The rows of a group lie close to one hidden flat surface of 10 dimensions, which passes through zero. Surfaces can cross.
In the rows, 128 means zero.
Known rows, each followed by its group:
[141 127 121 110 118 129 143 124 140 127 110  96 136 114 170 137 142 130
 132 143 134]
(0)
[179 166 175 135 134  53  78  83 145 112 102 198 144 160 115 118 101 138
 110 118 118]
(1)
[130 152 175 158 127 115  56 124 132 150  96  94  80 181 123 126 122 123
 128 126 165]
(2)
[115 116 102 163 111 136 128 128  96 155 136 121 153 157 115 156 109 154
 172 115 146]
(1)
[137 120 126 134 173 126 179  97 133 107  97 166 101 184  84 124  66 164
 114 116 124]
(4)
[125 145 116 109 139 130 149  93 114 129 106 156 146 176  63 129 101  87
 115  98 103]
(3)
[137 148 175 167 128  94  63 147 142 153 168 182 129 113 123  82  96 137
 138 102 145]
(0)
[141 116 133 152 144 109 144 138 151 122 161 124 104  55 171  85 118 155
 127 148 142]
(4)
[118 125 130 126 134 127 163 127 114 158 128 130 139 135 139 157  92 156
 135 103 139]
(2)
[120 135 129 105 104 128 122 127 111 121 142 167 183 148  99 132  91 108
 139  82 123]
(2)
[113 128 160 138 152 139 146 167 185 119 143 155  78 101 138  78 137 152
 113 150 148]
(1)
[115 158 143 111  99  87 107 133 133  98 155 171 182 105 116 111 162  95
 141 136 127]
(1)
[164 130 151 129 145 115 102 119 139 144 101 146 111 144 152 141 127 142
 110 123 116]
(0)
[ 84 149 174 165 116 108 117 179 130  66 129 137 105 108  98  67 122 105
 171 152 194]
(3)
[167 166 124  87 138 104 134  73 178 196 110  82 131 105 166 127 145 104
  87 138 108]
(1)
[118 132 129 115 101 114 148 155 124  71 132 115 154  67 153  98 111 106
 162 135 158]
(1)
[169 124  93  95 108 134 176 106 125  64  43  96 151 158 148 157 112 121
 158 135 132]
(0)
[150 116 151 126 123 114  92 128 104  94 113 160 135 136 137 143 106 124
 120 105 107]
(1)
[127 122 153 137 178 165 151 176 146 192  86  92  46 101 181 139 164 132
 104 143 134]
(3)
[117 110 125 162 139 128 122 126  82 170 167 116 126  96 126 130  98 129
 124  96 117]
(0)
[130  78 112 138 174 153 184 149  89  77 100 160  82 110 119 146 127 136
 103 132  91]
(1)
[150 140  91 105 102 121 121  91 109 155 120  97 179 126 136 159 156  90
 137 122  99]
(4)
[123 134 149 158 143 137 129 157 151 212 143 107  93 107 174 131 138 162
 131 133 161]
(2)
[ 85 102 118 148 109 149 110 134  84 131 153  48 104 110 143 144 122 134
 137 127 157]
(3)
[170  98 122 142 143 179 104 134 115 159  88  99  87 164 144 137  83 137
 121  91 115]
(2)
[124 122 101 130 132 125 154 116 114  97 120 140 139 133  98 134 140 118
 132 141 110]
(2)
[134 150 104 120  95 108 119  93 115 175 197 128 213  88 128 102  78 101
 143  79 115]
(0)
[150 156 126 153  94 112  89 103 131 162 111  75 144 145 147 118  95 120
 168 117 166]
(3)
[139 133 170  90  59 112  47 150 134 118 158  89 161  88 208 136 115 119
 133  93 150]
(1)
[101 136 138 128 108 140  82 132 110 170 158  63 121 105 145 127 133 100
 129 111 144]
(3)
[ 99 143 134 134 118 134 116 140 143 131 141 101 114 130 119 113 148 119
 135 149 154]
(2)
[143 157 116  95 146 136 188  97 160 204 115 137 152 153 125 143 115 120
 115 107 113]
(4)
[165 172 174 123 102  77  72 106 117 137  78 107 150 120 166 140 113  87
 139 107 144]
(4)
[144 120 141  98 128 123  70  91 106 103 105 125 113 173 112 172 142 122
  80 116  83]
(4)
[147 118 118 119 150 165 135 161 144 151  97 135 101 131 145 148 171 119
 114 134  99]
(0)
[171 126 118 115 125 121 100  87  92 150  93  92 132 131 137 156 105 102
 117  98  99]
(0)
[115 126 102  89 142 180 162 124 162  99 124 126 114 160  69  83 122  87
 104 126 111]
(1)
[110 110 141 140 128 113 145 175 120 122 180 165 141  37 165 117 143 138
 140 127 133]
(3)
[145 133 113  83 132 120 137  80 120 146  99  55 122 102 173 172 153 110
  89 140 109]
(1)
[125 134 124 129 127 113 131  96  95 104  91 114 137 164  95 152 104 113
 137 121 131]
(2)
[132 127 150 135 136  91 123  88 113 103 113 127 115 149 127 153  99 157
 108 129 134]
(0)
[ 96 119 126 163 147 132 160 126 157 105 161 119  84 136 100  89 115 169
 130 170 163]
(4)
[131 140 117  61 114 105 165  83 146 129 146 128 179 108 149 150 111 131
  97 112 108]
(2)
[109 119 138 132 125 125 118 119 113  93 112  80  93 123 130 120 123 124
 122 141 151]
(4)
[154 137 115 132 113 129 130 129 122 112  98 121 146 135 131 120 105 105
 160 119 138]
(0)
[180 157 128 116 119  78 108  81  99 179  91 112 173 106 169 169 124  90
 135 101 105]
(2)
[ 91 163 151 147 171 106 167 106 128 191 111 107  87 143 105 138 116 133
 111 133 158]
(3)
[148 114  70 134 124 144 173 122 128 129 158 187 185 131  92 115 116 129
 155 119  93]
(4)
[165 125 160 150 135  82 120 155 122 143 161 200 162  43 187 117 102 147
 142 101 118]
(3)
[ 84 151 110 122 102 115 161 131  94 133  98  83 165 135 123 183 180 102
 164 153 160]
(4)
[176 164 148 175 131 102  46 127 149 158  95 148 109 149 114  96 166  88
 136 144 117]
(2)
[143  99 112  90 133 173 115 131 110 117  91  82  97 130 146 160 155 100
  95 119  91]
(3)
[168 126 114  49  77 155 119 141 187  89 137 154 199 127 173 119 122 118
 137 107 110]
(0)
[108 124 140 152 124 109  91 122 113  87 130 148 118 171  96 141 142 154
 128 145 137]
(4)
[115 127 107 116 123 129 123 124 134 130 162 165 155 140 106 145 179 131
 112 143  96]
(4)
[158 145 126 130 123 115 150 128 162 144 130 133 151 103 153  97  90 130
 151 122 150]
(2)
[160 119 110 100 137 146 116 119 111 131 113 174 153 153  88 140 137  91
 103  97  63]
(0)
[151 118 119 117 125 139  94 109  95 158 115  93 125 131 140 147 108 100
 115  90 106]
(3)
[ 98 122 153 105 145 134 126 163 111 107 147 173 125  96 100 107 138  82
 106 105 104]
(3)
[159 109 141 145 178  93 164  95 112 128  94 184 106 154 135 178 100 190
  98 128 102]
(1)

New rows. What belongs after each?
[128 118 161 140 147 177 111 212 100 154 140 192 120  98 105  80  84  72
 142  51 115]
(3)
[166 145 162 138 135 119 107 155 185 122 105 205 123 170 133 102 120 154
 135 131 135]
(0)
[ 88 136 131 147 146 119 172 134 125 141 122  88  97 109 133 129 141 142
 131 158 167]
(3)
[133 102 143 170 141 173 123 179 112 176 117 125 100 143 146 131  80 154
 159  87 149]
(2)
[ 87  72 137 114  97 212  69 204 104 115 170 106 109 131 142 142 139 135
 126  90 128]
(1)
[ 99 136 116 110 110 101 199 128 138 106 157 175 189 119 133 152 124 175
 150 136 144]
(1)
[120 135 111 159  85 126  54 128 137 100 184 183 177 179  61  96 159 128
 158 143 117]
(4)
[149 124  85  81 104 167 116 110 130 132 126  65 148 109 140 128 152  68
 117 124  92]
(2)
[111 132 138 110 128 137 143 137 154 103 136 126 117 124 113  91 116 108
 122 132 144]
(4)
[113 130 153 111 111 108 125 151 164 160 187 171 164 106 181 145 144 184
 125 125 146]
(1)
[127 156 115 152 104  75 106  78  77 118 100  92 167 139 106 156 142  93
 159 143 138]
(1)
[107 172 148  75 119 103 126 112 167 147 141 113 143 108 141 127 183 102
  94 152 135]
(4)
[ 88 149 139 110 130 109 152 129 150 105 140 135 126 126 110 121 164 132
 117 162 148]
(4)
[105 152 149  97 151 117 187 119 170 138 118 133 112 123 127 112 117 130
 100 138 144]
(4)
[128 132 186 155 167 143 137 221 165 122 110 205  74 102 138  75 132 125
 135 131 145]
(3)
[149  74  97 163 133 175 114 141 102 141 143 113 106 119 143 133 109 155
 133 115 103]
(4)
[ 66 113 153 168 124 115 135 173 114 104 167 159 122 123 127 147 147 190
 154 152 170]
(1)
[138 144 120 141 119 128 101 120 116 140 123 114 137 127 108 110 133  90
 147 127 124]
(1)
[102 141 117 138 110 107 146 152 154 166 252 238 226  80 100  82 114 146
 155  99 118]
(3)
[143 159 142 136 125 122 109 150 135  61  45 131 109 161  90 102 175  67
 159 161 143]
(0)
[141 166 117 127 127  99 124  58 135 156 102  78 132 169 108 132 123 113
 121 143 139]
(1)
[150 126 101 128 130 146 149 123 152 136 119 101 126 114 142 103 107 123
 141 133 132]
(2)
[126 186 135 123  81  77  74  66 101 135 148 120 205 152  69 101  74  55
 154  82 141]
(3)
[109 142 131 133 129 130 119 138 125 179 146 143 146 134 118 142 160 120
 129 125 122]
(2)
[115 104 139 113 135 147 149 144 129 121 125  93 101 109 173 146 118 165
 112 132 142]
(1)
[159 151 167 166 122  93  91 144 166 143 122 151 124 124 156  95  96 147
 157 126 170]
(0)
[ 74 114 113 136 101 172  97 138  82 158 176  62 126 125 108 128 108 106
 138  92 139]
(3)
[103 146 150 106 124 119 130 115 164 108 128  82  95 124 146 115 143 132
  98 161 160]
(1)
[172 168 145 101 128 124 124  89 163 139 102 107 121 155 107  58  35  76
 119  83 144]
(4)
[147 134 165 149 130  84  72 106 119 115 151 209 147 176  91 119  67 165
 123  87 122]
(3)
[132 135 122 136 141 148  85  91 127 183 130 128 118 208  91 151 133 138
 102 110 100]
(1)
[132 116 137 142 144 160 125 148 127 143 113 129  96 155 127 129 112 142
 130 116 130]
(3)
[123 121  97  70  97 202  92 125 164 170 143  68 132 167 137 139 157 101
  96 113 101]
(0)
[113 152 156 132 141 122  99 119 129 159 109  82  84 149 130 131 139 117
 106 136 150]
(3)
[125 134 115 126 118 111 132 119 124 111 139 134 149 115 125 134 147 121
 133 142 119]
(4)
[136 103  88 101 146 166 178 122  93 144 114 121 137 114 127 159 127  96
 113 104  72]
(3)
[162 129 143 102 114 141 100 116 136 131 110 110 131 158 141 121  61 119
 124  82 129]
(2)
[113 109 118 119  99 167 116 162 115 108 131  80 132  95 151 114 141 102
 151 123 144]
(0)
[ 92 151 142 165 131 100 120 118 119 107 105  47  75 116 123 113 155 114
 140 181 184]
(1)
[ 65 120 124 141 154 143 195 163 141 124 173 172 112 112  97 113 142 160
 130 148 143]
(3)
[102 134 185 129 156  67 119 124 107 107 165 194 121  89 122 131 129 149
  84 124 118]
(3)
[160 111 147 148 159  85 108 134 103 125 127 181 119  73 169 158 175 149
 104 140  83]
(2)
[146  77 118 163 151 136 158 144 106 113 115 142  98 128 159 160 100 204
 140 132 128]
(3)
[169 128  87 129 119 125 150  97 161 164 107 110 151 147 159 148 133 157
 145 148 123]
(3)
[104 117 169 156 153 115 117 134  71 132 120 123  93 120 118 141  82 128
 114  97 138]
(3)
[108 131 135 124 143 164 120 137 133 166 131 123 103 167 101 124 127 121
 106 113 127]
(3)
[ 99 183 155  98 114  51 147  66 138 124 141 164 183 158 106 147 111 141
 111 125 151]
(2)
[138 123  95 105 112  95 125  54 132 130 139  88 153 137 154 174 152 167
 104 165 115]
(3)
[137 148 130 130 167  86 163  79 152 186 122 179 136 177 125 177 152 185
  97 150 110]
(4)
[128 140 123 122 122 132 122 120 119 119  98  97 127 135 120 122 126  87
 140 124 136]
(3)
[140 121 150 161 114 159  79 181 129 106  98 113  96 150 128  98 115 112
 164 121 156]
(0)
[119 125  90 145 117 176  98  94  97 197 164  82 142 175  75 120  73 109
 133  77 117]
(0)
[213 100 101 136 112 123 121 109 122 125  81 115 147 120 192 162 111 157
 153 126 104]
(3)
[134 125 148 127 132 169  65 113 154 158 132  96  64 199  98 101  88 135
  85 100 128]
(4)
[ 98 111 142 192 140 100 149 154  85  99 178 170 134  82 107  99  61 160
 170 109 159]
(0)
[109 159 109 148 134 107 232 126 132 143  96 129 155 124 122 128  98 130
 189 144 177]
(4)
[105 128 132 113 137 148 144 160 158  74 105 177 114 176  79 116 167 120
 126 155 124]
(0)
[123 133 144 139 105 108  66 115  94  88 111 101 125 158 109 135 121 108
 137 122 141]
(1)
[130 147 126 142 136 127 162 126 143 156 119 140 131 150 115 110  93 137
 146 122 150]
(4)
[155 108 166 170 148 140 133 181  77 153  59 159 106 144 163 171  70 151
 167  74 146]
(4)
[142 159 124 148 141  89 137 102 131 137 104 114 122 107 122 112 145 100
 131 160 137]
(1)
[124 115 125 140 142 145 130 152 129 124 140 161 115 131 111 114 135 131
 128 122 117]
(1)
[123 149 119 142 102 139 129 147 135  82  82  93 126 146 109 100 137  85
 183 153 173]
(0)
[130 128 127 115 136 126 167 146 151  78  89 165 123 139 118 131 155 127
 138 161 133]
(0)
[135 113 150 156 160  91 167 141 110  59  75 181  95 125 129 140 125 161
 142 154 139]
(0)
[128 147 130 110 115 147 121 160 158 166 139 112 143  98 138  97 155  75
 134 120 131]
(3)
[149 110 120  27 119 160 139  94 140  58  96 118 132 147 128 136 103  91
  66  99  83]
(1)
[128 126  81 121 138 160 199 102 136 157 122  76 126 117 128 109  91 114
 141 123 134]
(4)
[112 112 119 157 120  90 128  82 122 169 183 104 136 126 165 174 128 225
 115 156 145]
(3)
[ 76 143 120 104 182 126 229 131 147 121 128 163 108 108  95 134 180 125
  91 173 120]
(3)
[ 99 135 141 102 124 124 146 130 169  99 158 182 145 176  96 118 115 159
 118 131 141]
(1)
[168  93  79 172 135 135 109  96 135 128 176 160 133 150  98 105 103 179
 128 131  91]
(4)
[138  94 120 132 131 162 116 140 105 161 151 114 120 114 157 144 106 144
 116  93 109]
(0)
[132 104 118 119 127 136 120 122 107 148 143 171 158 178 119 176 109 168
 127  98 101]
(1)
[ 74 110 127 115 123 152 118 161 102 138 166 104 120  92 143 160 197 128
 105 139 119]
(2)
[139 134 116 139 137 146 107  98 166 179 158 122 111 169 108 107 114 149
 106 123 120]
(4)
[180  96  85 100  96 199  99 131 143  54  94  67 113 129 116  62  87  64
 141 120 110]
(2)
